The groups are shells around one centre, one inside the other: the same stretched ball of 8 dimensions in 10 sizes.
Some rows, each with its group after it:
[-21  12  32 -21 -34  23   9 -21  -9   8  38 -13   7   6  -8  -6  -1] -> (2)
[ -9  -6  19 -42 -12  20  -7  -6 -30 -16  38   7  13  23 -15   0  -1] -> (1)
[ 14   0 -15  12  26 -13   4  -9  33 -34  -3  27 -20  24  10 -15  -2] -> (4)
[-15   5  23   4   8  18  -3  -8 -17 -27  35  23   3  20   4  -1  24] -> (5)
[-26 -11  11 -39   6  23  10  18 -20 -28  33  -1   7  16   7 -16   7] -> (8)
[-22  13  25  12   2  14  10 -15   1 -16  22   9  -5   8   8 -10  17] -> (5)
[ -7   1  19 -15 -15  15  -2  -4 -19  -6  34   8  19   7  -1   6   5] -> (2)
[ -8   2   5   7  28  -4  -2 -11   0 -37  -9  29 -20  18  -1 -14  18] -> (7)
[  9  13 -11  10  26  -9   4   3  34 -28   4  43  -6  18  11  -3  21] -> (8)
[ -2  -6  13  13   9  15  -6 -17 -17 -32  28  19 -12  28   1  -9  11] -> (2)
[ 16 -15 -15   4 -12   4   1  14 -11   0   6   9   4  -5   8  -3   6] -> (6)
[-18   1  24   1   3   9   7  -4  -9 -19  30   0  19   0  18   0   0] -> (1)
[  8 -20 -10 -14  17  -5  -1  -2  -2 -37   5   7  -8  21   5 -16 -20] -> (7)
[ 10 -26 -28 -23  -2   7  13  32   2 -14  14  -3   1   5  17 -19  -9] -> (2)
[ 15  -6 -25  29  34   0   0  21  12 -35   5  49 -13  18  20  -7  36] -> (5)
[ 14 -22   3  19  -7   0  -6 -10 -25 -14  10  -1   5  -1  10  -1 -14] -> (1)
[ 33 -29 -33  31  17  -6  -2  16   3 -28   7  19  -7  11  26  -9  -5] -> (3)
[-10  -2   3 -24  -8  10  13   3   5  -9  16  -4  -3   8   3 -17  -3] -> (6)
[-26  -7  20 -33 -10  16  12  10 -22  -9  26 -15  20  -5  10  -7  -4] -> (7)
[-26   7  10  -5  -6  14  22  21   1   0  15   0   9 -15  20 -11  25] -> (8)
[ -7  -8  -1   6   0   8  12  22  -7  -9  16   4  13 -11  25  -5  13] -> (9)
[ 27 -12 -27  -2 -10  11   0  21   5  -5  30  24   4  15   9  -1  11] -> (5)
[  3   0 -10 -16  -7  21  13  22  18 -10  50  15  10  20  16  -6  13] -> (7)
[-17  16  13 -19  -9  16  15  -6  18  -7  28   8  -5  16  -1 -13  13] -> (0)
[-25  18  15  -8  10  17  17   1  19 -22  31  18  -4  18  11 -13  25] -> (5)
[-18   9  12 -25   0  25   6  11  -5 -17  40  22   6  21   0  -5  29] -> (0)
[ -6 -10   9 -20 -33  19   6   3 -25  10  23 -13   8  -5  -3  -7  -1] -> (9)
[ 11  -3   0   1  -7   5  -5  -8  -5 -11  18  19  -1  15  -3  -1   5] -> (6)
[ -5 -13  12  -4 -26  15   1  -8 -33   3   9 -11  -4  -5  -6 -11   1] -> (2)
[-19  -1  18 -15  -5  23  11   0  -6 -19  47  -4   9  16  12 -10   1] -> (5)
[-11  -2   3   6  -5  15  17  22   2  -6  32   3  16  -7  28  -4  15] -> (5)
[-21  -7  30 -23 -30  22   2 -12 -41   3  23 -18  10  -4  -9  -6  -2] -> (7)
[-28   1  34 -39 -32  24   9  -8 -27   4  35 -21  18  -2  -6  -6  -6] -> (7)
[  5 -29   0 -16  -8  -1  -3  -1 -32 -14  -1 -14   5  -3   2 -10 -25] -> (9)
[ -5  -3  -4 -26  -7  19   5  22  -9  -8  27  17   7  10   2  -5  22] -> (0)
[-21 -10  16 -13 -21  12  10  21 -36  10   6 -14  24 -32  13  -1  11] -> (1)
[-16  33  13 -15   9  19  10 -20  39 -26  41  37 -22  49 -10 -15  29] -> (3)
[-18  -3  16 -25 -25  18  10   6 -23   6  20 -11  11  -9   0  -8   6] -> (6)
[ 16  -8 -17 -38  -7   9  -3  -6   8 -18  17  17 -20  39 -20 -17  -7] -> (1)
[ -6   4   3 -22   1 -14   5 -13   9 -10 -26   6 -12   0 -11 -15  -7] -> (3)
[ -2   4  14  -1 -10  12  -2  -7 -10  -7  29  16   9  10   0   4  13] -> (0)
[  7 -16 -16  15   7  -1   9  26  -4 -11   1   9   7 -13  27  -6   9] -> (9)
[  0  -2  13  -3  -6   2  -8 -25 -18 -14   0  11 -11  13 -15  -7   0] -> (9)
[  3 -21  -1  -7  13   9  -3   4 -19 -36  28   9   3  21  11  -8  -6] -> (7)
[-16  -1  24  -5  -8   2   3 -20 -18 -10   1  -7   0  -4  -3  -9  -6] -> (9)
[ -2  -1  -8  10  -1   9   7  13  -5  -5  -3  20 -13  -2   5 -13  32] -> (8)
[-14 -12  20   6  -8   9   3  -3 -33 -10  12  -9  12 -12  12  -4   0] -> (5)
[ 13 -39 -15 -21 -11  11   0  12 -28 -18  21 -17   3   9   9 -16 -29] -> (4)
[ 24  -1 -35  31  18   0   5  34  22 -13   5  50  -6   5  24  -2  43] -> (8)
[-2 20 -3  3 -8 22 15 18 30 -1 50 30  8 15 17  0 36] -> (8)
[ -5 -20  -2   3   8   7   8   8 -13 -25  10  -5  -5   4  17 -19  -5] -> (2)
[ 10 -21   3 -26 -18  15 -12 -11 -35 -13  22   1  -3  22 -18  -7 -11] -> (8)
[  4 -19  -3  23 -10  -3   7   4 -18  -1 -11 -11   0 -23  18 -11  -4] -> (1)
[  0   9   1  31  23  17   0  -4  11 -35  33  44 -20  35  10  -9  40] -> (4)
[ 32 -34 -32   8   4 -16  -2  23 -11 -12 -15   6   9 -13  20  -3 -16] -> (2)
[ -9 -14   6 -17   3   2   2   9 -23 -17   0   1   7  -4   6  -8  -1] -> (6)
[-7 18 10  2 -3 12  3 -4  6 -7 19 31 -5 14 -4 -2 34] -> (9)
[-16  -4  16  -9  10  17  -3  -5 -25 -30  22  18  -6  21  -3  -9  19] -> (7)
[  8  -6 -16 -11  -3  19   7  28   5 -11  39  22   7  17  13  -5  21] -> (6)
[ 16 -24 -15 -20 -14  10   0  20 -15  -7  27   0  16   5   9  -2 -11] -> (0)
[ 15  -7 -17  20  31  -7  -1   1  17 -39   4  35 -15  24  14 -11   9] -> (0)
[ -6  -8   5 -26 -13  22   6  -2  -8 -15  36  -2  -5  23  -3 -16  -4] -> (6)
[-22  19  30 -11 -31  36   7   1 -16  11  56  12  18   5  -1   6  36] -> (3)
[ -2  -3   1   4   3  30   6  21  -2 -22  66  22  16  23  24   1  24] -> (3)
[  6 -14   0  13  -2   2  -3   3 -23 -11   3  10   4  -5   9  -1   6] -> (9)
[-28  23  26 -28   5  31   7 -14  10 -29  53  26 -11  46 -11 -13  28] -> (8)
[-22 -10   0 -35 -18  27  20  46 -18   5  36  -9  26 -14  21  -7  18] -> (3)
[-17  -5  20 -14 -36  20  14  12 -24  17  33 -22  30 -23  15   1  -1] -> (4)
[  0  23   2  40  31 -10   2 -17  30 -29 -13  51 -27  17   5  -8  39] -> (1)
[  4  -2   3 -13  12  10  -5   2  -2 -31  38  29  10  29   4   3   8] -> (4)
[ 28 -27 -29  -9  -5  -1   3  10   8 -15  14   0  -3  14  11 -13 -25] -> (4)
[  0   1   5  15  -2  11  -3   9 -19  -6  13  28   6  -2   6   5  35] -> (4)
[-17   4  -4   1  10  29  21  37  14 -19  53  20   9  12  33 -11  37] -> (3)
[  9 -12 -22  -3  16   8   4  25   5 -26  16  28  -7  18  13 -12  20] -> (6)
[-11   6  21 -13 -22  20  -1 -25 -14  -5  25   4 -12  20 -18 -11   8] -> (0)
[ 20  -9 -44   8  42  -4   9  47  33 -38  11  50  -1  18  33  -8  29] -> (3)
[  3  14  -3  -7  14  18   0   5  20 -28  45  48  -4  41   1  -1  33] -> (2)
[-19  14  28  -8   9  26   0 -16  -2 -33  58  25   3  40   1  -2  19] -> (1)
[ 12 -22 -13  -4   6  13  -3  18 -17 -25  30  16   5  17  12  -5   5] -> (0)
[ 14 -19 -24  -6  -3   0  12  14  13 -13  10  -4  -5   6  17 -19 -17] -> (4)

New rows, each followed by its group:
[  2 -12  -3   9  14  12   1  14 -10 -28  31  21   7  14  19  -3  14] -> (0)
[  4  13 -16  -3  15  10  12  18  38 -21  31  39  -6  27  14  -9  29] -> (7)
[ 11   1 -13  -1  14  15   1   6  17 -30  38  38 -11  39   6  -9  22] -> (9)
[-13  14  18  -6  -3  20   5  -8   5 -16  41  21   1  23   1  -3  21] -> (6)
[  6  -2  -7   8  23  -5   2   6  12 -29   5  29  -2  12  14  -5  12] -> (6)
[-29  15  40 -29  -7  26   2 -25 -11 -22  50   7   5  31 -12  -5   8] -> (8)
[  6 -17 -15 -25  -5  21   6  27  -6 -16  40   9   8  18  11  -9   5] -> (9)
[-18  14  30  21   6  16  -1 -31  -8 -25  23  21 -18  24  -4 -10  25] -> (4)
[  2  -6  15 -10  -8   3  -9 -26 -18 -17  13   5  -2  17 -12  -3 -12] -> (7)
[ 27 -28 -20   2  -8  -9  -5  16 -18  -4  -2   5  18 -13  13   5 -14] -> (4)
[  7  20 -18   9  36   7   2   9  39 -38  20  68 -23  44   3  -9  50] -> (1)
[  2   3  -1  23  10   7  -1   6  -3 -16   9  34  -6   7   9  -2  35] -> (0)
[ 29 -31 -40  16   0  -8   4  35  -6  -4 -15   9  -1 -16  23  -9   2] -> (4)
[ -6   5  13 -19  -7  15   4 -19   6 -18  35   7  -7  29  -7 -12  -4] -> (0)
[ 10 -18  -6 -18 -20  13  -2  13 -24  -1  22   1  12   1   2  -1  -2] -> (9)
[ 20   0 -13   8  14  10  -3   5  19 -30  47  40   3  37  12   2  13] -> (3)
[ 31 -42 -37  -7  -6 -13   2  31 -14  -5 -12  -9  13 -18  21  -7 -28] -> (4)
[ 19 -16 -18  -7  33  -9 -12  -6   1 -49  -4  35 -21  38  -6 -14  -3] -> (4)
[  8  -8   4  11 -10   5  -4 -12 -14  -8  10   8  -5   6   0  -5   2] -> (9)
[ -9   6   7  -1  11  14   2 -10   3 -28  18  26 -21  30  -5 -16  23] -> (6)
[-18   0  39   9  -9  10  -6 -34 -36 -15  13  -2   0   4  -8  -3   1] -> (1)
[  6  -9   3 -15   3   3  -8  -9 -14 -24  13  16  -1  20  -8  -4  -4] -> (9)
[-17 -19  15 -32 -11  26   9   3 -23 -22  50 -21  11  17  10 -15 -19] -> (1)
[ 15  -8 -21 -12 -14   5   8  14  10   2   8   9  -5   5   3 -11   2] -> (9)
[  2  12   2  23  16   4   2  -3  14 -23  18  38  -6  17  11  -2  29] -> (9)
[-21   6  18  -5   3  18  11   7  -6 -17  33  10  11   6  15  -4  20] -> (9)
[-32  16  39 -13   3  21   2 -22 -13 -25  33  14  -3  24  -8  -7  21] -> (5)
[ -9 -11   5 -27  -4   5  11  -1  -1 -18  18 -14   5   7   9 -15 -23] -> (2)
[  5  -2 -18 -13 -17  15  11  15   8   3  10  12 -18  10  -4 -20  20] -> (3)
[-15 -11  -5 -16   8   6  11  32 -17 -13  -3   8   6 -12  15 -11  20] -> (1)
[  1  -7  -8   0  28  -5   3  -5  11 -41  -3  21 -21  24   5 -19   2] -> (7)
[ 20 -42 -35  -9   1  11   5  49 -22 -17  23   2  15  -2  29  -9  -3] -> (3)
[ 24  -8 -25   6   4   0  -1   8  11 -15   5  30 -15  18   2  -9  13] -> (6)
[-18   4  11 -29   4   9   7   8  -6 -16  12  13   6   7  -1  -7  16] -> (5)
[  5  -7  -8  -3   3  -4   8  13   7 -11   6   8  11  -5  17  -4  -3] -> (9)
[ 24 -35 -36 -27 -16   3   9  37  -6  -1  11 -11  12  -6  17 -12 -22] -> (4)
[-22  -9  15 -44 -12  18   9   8 -23 -10  22 -12   9   4  -3 -13  -3] -> (0)
[ -3 -32   6 -20  -5  -2  -1  -7 -35 -20  -7 -24   0  -3   1 -17 -34] -> (2)
[ 29 -22 -44   4  25 -15   6  32  22 -27  -8  25  -3   6  25 -11  -2] -> (2)
[-14  -9  21 -40 -12   8  -4 -16 -31 -15   9  -7   2  11 -18  -9 -14] -> (5)
[ 12 -18  -2  -3 -22   4  -1   2 -19   3  15  -6  13  -7   6   0 -13] -> (7)
[ -7 -13   9 -48 -19  10   2   4 -22  -5  19 -11  16   4  -7  -5 -17] -> (5)
[-25  14  33 -37 -17  17   3 -27 -10  -9  24   1  -3  20 -22 -10   2] -> (5)
[ -7 -18   9   5 -20   2   7   6 -32   7  -6 -21  13 -31  14  -6  -8] -> (8)
[  6 -22  10   2 -14  12  -6  -3 -35 -11  29  -6  17   1   9   2 -13] -> (1)
[ -5  -7  15  -5  -2  10  -1 -15 -13 -22  26   3   2  16   2  -6  -7] -> (9)
[ 11  -1  -7 -37 -18  -1   0 -10   8  -1   3   7  -7  16 -20 -10 -13] -> (1)
[ 14 -19   3 -27 -27   7 -12 -17 -31  -2  10  -5  -1  13 -22  -5 -21] -> (4)
[ -3 -13   2 -43 -33  19  12  -3  -4   1  35 -26   2  13  -4 -19 -28] -> (3)
[ 19 -32 -24 -15   3   1  -3  16 -18 -21   3   5  -3  10   5 -13 -12] -> (0)
[-16  -7  22 -36 -10  20  -3  -6 -31 -18  33   0  10  17 -10  -4  -2] -> (7)
[-12 -22  16 -17   8  -2  -3 -22 -31 -33  -9 -14 -12   9  -6 -20 -26] -> (4)
[-22 -15  24 -20  -3  16   4  -5 -33 -23  25 -14   9   6   5 -11 -10] -> (7)
[-15  23  15  11   9  29   4   4   8 -21  50  45  -4  30   6  -1  55] -> (4)
[-14   9  23 -29 -11  26  -2 -15 -12 -16  47  15   1  33 -15  -4  12] -> (7)
[-16   5   5  -9  17   9   7   8   2 -26  11  23  -8  14   5 -13  25] -> (9)
[  5  21  -3  34  21  -4   7 -12  40 -23   7  42 -20  20  11  -8  29] -> (4)
[ 18  -8 -15   5  23   5  -9  11   1 -35  23  44  -2  30   7   0  20] -> (2)
[-16   0  35   7  -6   4  -5 -34 -29 -15   5  -2  -2   2  -7  -5  -4] -> (8)
[ 14 -30 -23   8  12   6   6  37 -11 -24  25   8  17  -1  36  -4   0] -> (4)
[-17  16  19  -7 -13  22   4 -18  -3  -6  22  16 -19  20 -15 -14  28] -> (5)
[-21  -4  29 -18 -36  23   9   4 -32  14  38 -22  32 -18   9   4  -2] -> (1)
[-12  -5  29 -14  -5   7  -6 -38 -22 -24  14  -6  -9  21 -15 -12 -18] -> (2)
[  6  14  -9   9  11  -2  11  18  31 -10  16  34  12   2  21   4  24] -> (1)
[ -5 -12  -5 -31 -15  21   8  32 -17  -1  32   3  18   0   9  -4  13] -> (7)
[ 22 -23 -34   1  10  -6   4  20   5 -19 -10  13 -14   6  11 -18  -2] -> (7)
[ -4 -18   1 -18  -9   5   0   7 -32  -7  -4  -3   1  -6  -3 -10   0] -> (0)
[ 23 -17 -19 -13   6   0 -10  -1  -6 -25   7  24 -12  28  -9  -9  -3] -> (7)
[ 16  -1 -27  10  24   3   5  10  29 -32  12  40 -24  32  10 -17  22] -> (7)
[  9 -29 -12 -23 -17   4   4  20 -22  -2   9 -14  16 -10  11  -7 -20] -> (9)
